Each new row is followed by what is left after taking away its nearest point in the smallest flat space through zero that holds the last named rows.
In the rows, zero is written as 100.

z_758 (3 x 11):
115  80  69  98  82  73  112  91  103  124  116
64  108  84  91  126  120  89  103  96  83  95
116  94  96  66  114  120  105  102  69  121  112
New rows:
144  109  70  84  104  100  77  96  108  86  70 : 141  111  72  87  105  101  75  97  110  82  68
93  117  106  122  61  105  102  82  98  78  89 : 96  111  92  102  70  114  105  82  82  90  98
78  105  125  100  95  108  80  90  98  63  108 : 94  92  109  91  87  97  89  85  92  83  120
95  75  109  106  94  73  88  142  105  98  110 : 92  77  109  97  103  84  86  144  97  98  110
114  89  74  111  104  108  104  97  70  104  90 : 111  95  86  122  101  107  101  98  78  94  83
103  83  95  116  126  76  88  94  100  115  83 : 105  86  104  112  130  84  87  96  95  114  81

z_726 (3 x 11):
50  112  115  129  117  115  80  115  121  54  117
74  112  108  125  122  95  107  55  130  68  125
70  138  116  111  133  75  121  83  113  98  89
New rows:
71  98  90  104  94  128  94  92  88  83  121 : 81  106  89  93  96  115  107  91  79  104  106
73  123  108  74  98  124  73  88  88  85  78 : 87  116  103  69  93  122  78  73  87  92  81
88  83  96  114  74  119  86  111  99  121  93 : 83  95  100  117  85  107  98  93  105  122  92

z_573 (3 x 11):
106  88  117  86  68  88  84  107  117  112  121
96  107  99  89  103  117  95  125  65  116  119
109  89  110  68  95  104  91  107  72  85  96
New rows:
129  76  124  134  115  76  91  110  75  107  99 : 128  77  123  137  116  75  92  108  79  107  98
104  105  107  90  83  92  96  108  90  101  102 : 101  110  100  102  92  93  103  102  95  100  95
95  96  60  110  101  100  88  88  94  104  101 : 99  90  66  100  92  97  83  89  94  102  103
106  112  103  98  69  107  113  104  100  93  78 : 103  116  100  103  71  110  114  108  98  99  82

z_714 (3 x 11):
119  108  61  108  80  65  90  134  87  136  81
74  118  105  95  112  126  90  137  94  140  102
94  131  87  100  98  66  90  96  110  123  91
New rows:
73  73  98  91  104  91  126  86  86  114  103 : 74  76  95  92  103  86  125  87  86  118  101
94  94  104  116  80  120  80  96  108  100  76 : 94  97  103  116  80  115  79  92  110  100  75
120  124  75  118  122  111  95  112  84  126  108 : 122  117  85  117  124  112  101  90  90  103  113
96  96  115  99  111  109  75  112  92  90  113 : 103  99  107  101  106  92  74  107  94  90  109

z_163 (3 x 11):
101  69  122  86  75  61  78  97  108  124  136
83  76  116  103  109  67  94  91  89  100  129
96  82  147  97  93  90  103  95  91  113  160
New rows:
95  117  83  108  89  110  103  111  86  73  118 : 97  110  82  103  81  98  94  111  91  79  119
92  104  104  89  128  103  122  124  85  134  68 : 93  96  112  85  121  94  117  123  87  141  80
128  113  82  108  105  81  82  87  104  106  97 : 126  116  94  111  110  90  91  86  98  103  110
121  86  120  77  102  109  94  103  98  107  103 : 113  87  109  83  114  105  95  101  93  98  91

z_790 (3 x 11):
100  112  92  102  135  100  121  101  126  105  101
134  97  119  103  108  108  143  99  113  109  125
96  87  96  88  118  121  72  96  99  90  84
New rows:
98  98  95  106  105  95  98  99  87  91  84 : 105  98  99  107  105  96  107  99  89  93  89
100  97  119  108  114  66  80  118  80  99  81 : 111  95  125  107  122  72  92  117  86  101  87
91  103  80  105  100  108  102  87  103  118  106 : 96  98  84  103  95  112  100  86  99  117  108
95  79  72  128  118  92  95  122  96  112  97 : 106  72  81  127  109  97  98  121  90  112  103
81  99  83  117  120  95  94  80  90  87  105 : 94  93  93  117  111  98  103  79  86  89  114

z_933 (3 x 11):
115  110  112  80  55  63  141  82  82  107  109
101  93  116  138  80  74  118  109  67  106  102
118  123  121  59  87  91  111  103  108  75  77
New rows:
105  68  97  91  118  129  92  114  126  107  76 : 110  68  104  95  96  108  113  108  110  114  83
113  89  117  102  99  96  100  78  104  101  109 : 112  89  118  104  105  100  95  83  106  97  105
87  102  112  102  119  96  104  89  140  110  95 : 89  102  119  110  111  86  111  91  130  110  94
104  86  98  135  102  102  104  74  111  100  94 : 110  94  103  118  99  101  106  74  117  92  87

z_551 (3 x 11):
98  133  91  92  91  121  97  101  100  105  72
113  136  109  107  123  130  106  76  94  121  98
100  83  109  126  87  106  107  133  82  107  96
New rows:
94  85  113  104  104  98  108  109  112  108  102 : 93  96  109  97  104  102  106  104  115  108  95
127  111  119  97  106  95  107  125  94  123  89 : 123  106  113  83  106  82  102  117  104  113  93
114  102  104  130  93  99  142  113  108  101  90 : 111  106  96  113  96  90  136  98  120  92  92
75  93  109  93  105  131  137  96  98  115  91 : 71  83  105  84  102  118  133  94  105  106  95

z_200 (3 x 11):
81  64  91  112  101  73  82  107  98  99  82
80  127  116  112  95  105  111  100  105  128  81
96  106  113  97  104  101  101  98  99  99  81
New rows:
101  118  58  130  100  135  101  97  102  94  91 : 101  109  63  126  105  130  95  96  99  84  77
75  117  85  89  109  96  85  136  113  102  100 : 84  118  87  81  112  100  86  134  111  93  102
109  101  88  109  100  102  91  106  111  78  85 : 106  109  87  113  96  105  95  106  113  88  89
103  87  90  106  91  110  107  98  103  95  58 : 110  93  81  107  86  116  112  98  105  98  80

z_501 (3 x 11):
41  77  121  107  87  132  62  51  81  130  109
57  81  60  87  73  79  72  75  81  100  120
47  112  96  113  115  96  79  95  89  44  96
New rows:
139  98  76  93  93  92  87  93  100  102  113 : 121  103  95  104  104  107  80  87  98  91  107
101  88  87  119  106  97  65  91  52  93  71 : 123  90  90  117  107  97  77  100  59  102  68
88  93  112  143  120  107  125  98  110  108  114 : 89  89  92  135  110  93  124  99  108  108  120
81  105  116  74  117  130  97  103  94  89  114 : 96  102  102  66  109  118  103  109  96  95  118

z_755 (3 x 11):
79  74  115  103  108  122  119  100  101  114  90
100  59  121  100  98  124  100  62  89  135  94
144  94  129  109  72  112  118  88  89  114  90
New rows:
97  105  102  95  95  96  58  122  110  94  80 : 100  95  112  98  92  105  67  119  108  102  75
79  107  91  94  102  122  90  86  80  97  113 : 92  114  98  98  94  122  101  95  80  93  109
97  65  107  100  87  114  83  103  93  117  122 : 101  83  101  102  85  105  88  122  97  102  123

z_587 (3 x 11):
77  76  112  85  96  134  79  81  115  68  95
89  92  153  68  82  84  115  118  105  89  111
122  119  138  72  112  102  88  119  156  93  114
New rows:
100  116  92  97  84  101  90  105  130  87  91 : 94  111  89  101  77  93  99  105  111  91  89
91  109  58  58  90  58  97  59  99  92  113 : 94  111  65  53  92  59  95  62  109  90  115
82  120  104  96  59  105  80  81  105  100  100 : 90  128  99  100  62  98  83  86  105  109  101
112  100  123  62  92  112  95  107  106  103  86 : 113  101  99  78  95  111  97  101  90  112  81
94  90  69  106  106  95  119  103  84  101  116 : 96  91  85  93  108  101  112  106  104  93  120

z_33 (3 x 11):
115  101  76  91  112  114  106  85  96  87  78
92  121  83  82  97  104  104  98  73  136  98
123  121  80  84  107  133  75  117  110  96  100
New rows:
94  114  99  78  59  112  103  76  92  128  76 : 100  102  113  90  60  111  95  83  114  104  82
80  84  108  92  107  91  95  121  136  99  86 : 80  91  96  84  109  94  100  114  124  109  79
122  99  119  122  97  107  118  73  103  114  115 : 127  106  113  117  98  115  112  77  103  116  115
117  117  108  140  111  93  80  98  113  99  109 : 113  120  98  134  112  91  90  87  99  109  100

z_530 (3 x 11):
92  103  82  99  78  105  88  66  56  86  107
129  72  108  63  73  91  80  105  101  70  58
98  75  100  119  134  89  112  106  73  73  95
New rows:
70  110  122  107  92  106  128  91  99  86  71 : 70  113  122  105  88  107  127  91  102  89  71
101  75  121  95  149  62  86  80  65  72  102 : 100  104  123  82  122  74  79  79  99  106  112
83  96  115  124  88  104  87  110  80  107  103 : 88  94  119  118  85  103  85  116  90  107  96
60  97  64  98  113  116  114  111  96  102  100 : 70  92  68  84  102  115  107  115  105  99  88
98  89  134  118  125  65  98  100  102  92  99 : 96  103  128  107  99  73  87  85  101  102  104
106  80  113  99  98  87  49  118  123  99  117 : 97  84  106  110  102  89  52  108  106  98  128

z_323 (3 x 11):
114  116  74  125  93  110  74  104  91  125  93
102  91  108  98  105  90  87  78  104  89  101
83  84  115  116  87  81  107  110  115  96  100
New rows:
90  87  114  93  107  97  107  117  91  90  65 : 98  92  106  98  108  100  94  110  87  95  63
60  65  94  106  107  111  106  102  108  104  121 : 71  74  83  103  113  120  95  94  100  109  120
111  114  105  125  73  92  104  100  126  108  87 : 117  118  107  101  86  101  111  90  119  99  90
80  79  100  85  76  77  98  100  99  99  89 : 90  91  88  79  81  90  94  99  89  106  88

z_494 (3 x 11):
78  113  92  102  107  88  68  123  117  99  98
106  112  100  94  97  74  80  91  66  88  120
89  87  109  71  113  91  101  97  118  100  90
New rows:
110  97  82  84  104  103  95  95  100  101  99 : 110  99  80  90  102  106  94  98  101  102  99
101  101  93  115  113  78  92  79  115  90  100 : 105  99  93  119  111  85  100  77  116  92  98
97  89  97  102  82  65  99  97  120  100  92 : 104  90  95  111  77  71  105  95  114  101  94
142  94  107  97  81  91  81  100  129  142  107 : 142  96  107  95  81  86  78  98  124  140  110
106  106  105  99  126  124  125  110  124  99  105 : 108  115  104  97  124  107  109  107  105  92  117
116  110  97  68  89  98  103  113  63  87  92 : 108  110  93  77  91  110  104  126  84  93  82

z_39 (3 x 11):
106  97  134  154  97  75  91  84  87  103  114
112  90  80  120  130  127  95  124  70  94  92
97  108  90  119  118  98  122  81  112  110  107
New rows:
76  100  93  126  95  128  142  79  92  101  107 : 77  94  105  108  75  126  123  93  85  93  102
97  65  107  88  97  94  100  128  100  95  106 : 95  70  103  99  105  91  113  115  108  101  111
83  58  88  103  107  91  105  131  90  110  105 : 79  63  93  101  101  82  111  119  102  114  109
106  115  108  73  98  97  103  104  104  76  100 : 109  115  108  95  109  97  106  100  98  78  103
102  105  103  109  103  138  127  95  76  93  60 : 98  108  119  104  85  122  124  85  86  94  65
87  114  100  98  87  99  102  108  101  67  93 : 88  115  98  109  95  99  107  104  101  69  95

z_559 (3 x 11):
94  98  96  91  94  99  111  79  112  111  63
119  76  95  84  105  81  118  94  129  111  101
77  107  93  128  76  89  111  69  113  93  99
New rows:
121  96  107  119  86  85  96  115  122  105  102 : 115  104  109  117  86  95  90  116  111  106  88
111  103  92  78  110  102  82  108  125  78  81 : 103  108  91  93  102  100  81  104  123  71  93
123  92  75  73  90  99  129  81  84  81  121 : 114  102  77  76  88  109  123  81  72  79  110

z_805 (3 x 11):
94  102  109  83  93  94  101  99  121  93  100
120  87  83  97  78  114  95  94  97  114  111
116  134  108  91  119  125  105  78  51  81  116
New rows:
95  84  111  96  108  112  138  114  103  91  138 : 94  79  108  103  109  110  137  117  103  95  136
141  88  91  92  112  126  69  59  58  99  110 : 110  79  106  94  118  94  71  78  100  95  89
92  99  139  91  58  101  102  108  90  104  103 : 90  98  136  106  67  100  102  112  79  108  99
112  102  111  86  103  87  108  103  97  74  79 : 119  92  100  95  96  91  105  105  93  85  80
91  103  63  90  94  86  96  101  98  112  105 : 87  112  70  87  102  85  98  99  95  104  104
71  116  85  97  103  89  112  103  110  108  96 : 82  116  79  95  97  99  111  97  100  111  103

z_841 (3 x 11):
97  107  92  119  103  80  91  91  112  96  85
91  83  120  92  110  106  126  97  126  120  135
109  110  103  97  58  88  111  105  88  121  83
New rows:
110  90  78  94  77  108  106  117  110  102  112 : 107  91  74  101  87  104  99  113  115  95  109
95  109  100  97  108  70  93  100  77  111  101 : 93  105  103  93  114  76  96  101  79  111  110
105  74  118  117  84  109  118  101  119  97  91 : 107  76  111  116  90  115  107  103  109  85  85
81  108  104  101  110  106  109  123  101  131  106 : 82  113  96  106  113  104  98  122  96  121  96
88  102  98  99  102  128  77  109  104  80  100 : 87  103  104  103  86  115  89  106  114  97  99

z_586 (3 x 11):
101  80  97  103  117  104  97  96  90  88  78
107  123  106  91  108  102  78  114  97  120  118
83  91  117  100  66  131  99  123  104  102  108
New rows:
91  108  88  105  117  97  126  94  117  95  97 : 89  108  96  102  117  111  113  107  112  101  99
80  95  77  89  100  71  109  86  119  88  94 : 78  96  88  84  101  90  89  105  112  97  98
125  116  74  102  110  120  75  102  97  90  75 : 118  119  75  105  87  119  90  100  108  89  85
71  78  101  87  110  127  95  110  108  119  75 : 78  97  92  87  110  104  105  97  117  124  88
77  86  86  129  85  75  124  124  100  89  108 : 85  94  88  123  105  77  103  132  91  98  109
109  106  75  85  81  78  115  103  81  92  79 : 107  108  82  82  80  90  103  116  78  99  83

z_140 (3 x 11):
106  82  72  96  121  60  82  106  79  105  117
97  115  116  124  76  129  101  97  128  91  86
91  100  108  93  105  95  88  143  85  65  140
New rows:
107  105  117  125  111  115  103  91  102  93  115 : 109  100  111  117  118  106  105  87  94  100  115
123  88  106  99  97  97  65  135  111  101  107 : 124  90  112  86  98  106  81  119  110  115  92
78  98  114  95  60  112  96  102  94  121  122 : 81  93  104  97  65  100  91  97  91  128  121
97  95  70  58  93  81  86  93  106  116  101 : 93  105  83  69  80  99  85  101  119  102  102
104  96  94  111  102  92  102  86  99  108  108 : 101  100  102  107  100  100  106  92  99  102  112
93  93  90  96  104  104  112  93  101  107  104 : 92  94  91  102  101  105  108  98  104  101  107

z_207 (3 x 11):
109  106  46  122  69  96  91  104  112  112  76
106  115  59  110  132  102  115  95  97  86  60
84  85  71  103  107  131  116  127  85  91  72
New rows:
76  121  79  121  128  76  99  111  120  91  93 : 68  109  97  115  113  82  95  120  118  96  110
87  86  110  118  76  95  98  86  110  96  106 : 86  89  105  117  94  98  106  85  106  88  96
108  121  129  92  75  124  78  108  94  82  100 : 112  128  114  96  85  122  82  104  95  78  87
96  123  93  75  97  86  126  129  97  124  118 : 98  126  89  76  101  84  127  127  98  123  114
122  72  76  85  89  113  112  85  78  99  99 : 126  77  87  82  93  105  110  77  81  99  107

z_507 (3 x 11):
93  109  108  114  94  94  113  88  91  98  112
92  79  85  135  98  109  109  119  90  89  113
85  75  97  102  140  93  141  118  109  103  105
New rows:
90  112  117  109  105  103  96  87  58  111  89 : 92  99  109  103  115  107  93  101  65  112  82
101  91  88  58  101  84  102  113  111  124  142 : 101  94  86  75  85  88  96  111  101  118  149
108  102  115  112  120  98  109  112  123  111  100 : 112  108  114  117  105  102  97  108  118  108  101
96  89  94  108  132  90  58  109  116  118  129 : 93  100  102  112  126  85  63  97  111  118  135
134  112  100  113  95  91  121  109  75  96  73 : 135  110  99  108  99  91  121  111  78  97  70

z_563 (3 x 11):
133  105  149  99  91  114  103  90  105  119  79
96  97  109  104  79  117  131  110  116  106  116
103  94  92  109  71  84  98  113  135  110  84
New rows:
85  107  99  120  81  121  104  105  100  127  125 : 91  109  97  118  92  109  82  98  92  126  110
126  125  71  87  79  109  122  92  119  122  96 : 124  128  67  83  96  108  113  85  101  115  98
94  108  84  127  95  113  92  89  92  114  121 : 102  109  91  127  93  110  87  87  95  118  112
77  116  117  104  100  76  91  79  113  91  90 : 73  116  119  104  99  85  102  80  111  90  100
93  107  99  76  113  122  80  114  76  86  79 : 91  103  98  81  94  123  92  123  95  92  80

z_387 (3 x 11):
82  103  65  103  97  112  83  104  93  64  114
80  127  88  96  102  111  93  95  120  78  113
63  77  77  83  101  114  86  90  78  58  107
New rows:
77  91  87  100  108  117  125  123  80  92  115 : 86  102  99  102  109  113  131  123  91  106  113
123  78  106  75  74  95  85  97  128  128  74 : 111  85  87  76  73  103  75  98  129  107  83
124  97  98  118  109  85  99  97  118  86  80 : 112  92  100  109  111  88  99  90  116  78  80
107  80  90  80  113  111  114  102  120  105  120 : 112  81  86  84  112  110  113  106  119  106  121
116  109  102  103  111  112  96  104  119  117  90 : 105  95  95  97  111  116  92  101  107  105  90
86  106  78  118  118  123  81  92  99  100  111 : 94  98  96  115  120  117  90  89  97  117  102

z_931 (3 x 11):
132  81  129  101  121  105  116  95  107  78  121
106  68  110  98  80  91  132  85  63  66  111
97  86  89  122  79  89  68  93  61  86  88
New rows:
82  109  119  102  73  105  72  75  112  90  81 : 87  106  127  95  79  108  89  74  119  87  89
83  106  88  122  118  110  94  101  96  84  110 : 81  106  88  116  117  110  105  101  98  84  112
111  80  91  97  109  78  109  83  116  73  98 : 101  91  81  97  106  78  99  87  121  85  90
96  127  126  83  79  100  109  83  105  127  121 : 104  119  128  96  78  97  91  80  93  119  119
117  73  123  81  110  127  108  112  106  85  107 : 97  84  104  84  96  123  92  115  98  98  92

z_838 (3 x 11):
105  83  86  102  116  63  100  103  112  91  110
72  136  87  103  81  82  126  113  114  82  94
76  121  85  91  113  86  114  100  135  85  113
New rows:
74  114  107  105  100  90  104  111  126  110  74 : 89  96  112  106  106  94  93  107  116  118  75
101  73  82  103  121  99  98  127  110  95  136 : 95  90  90  107  99  116  104  131  96  98  123
74  107  103  101  56  75  121  128  76  87  68 : 83  86  108  83  98  98  99  106  98  98  92
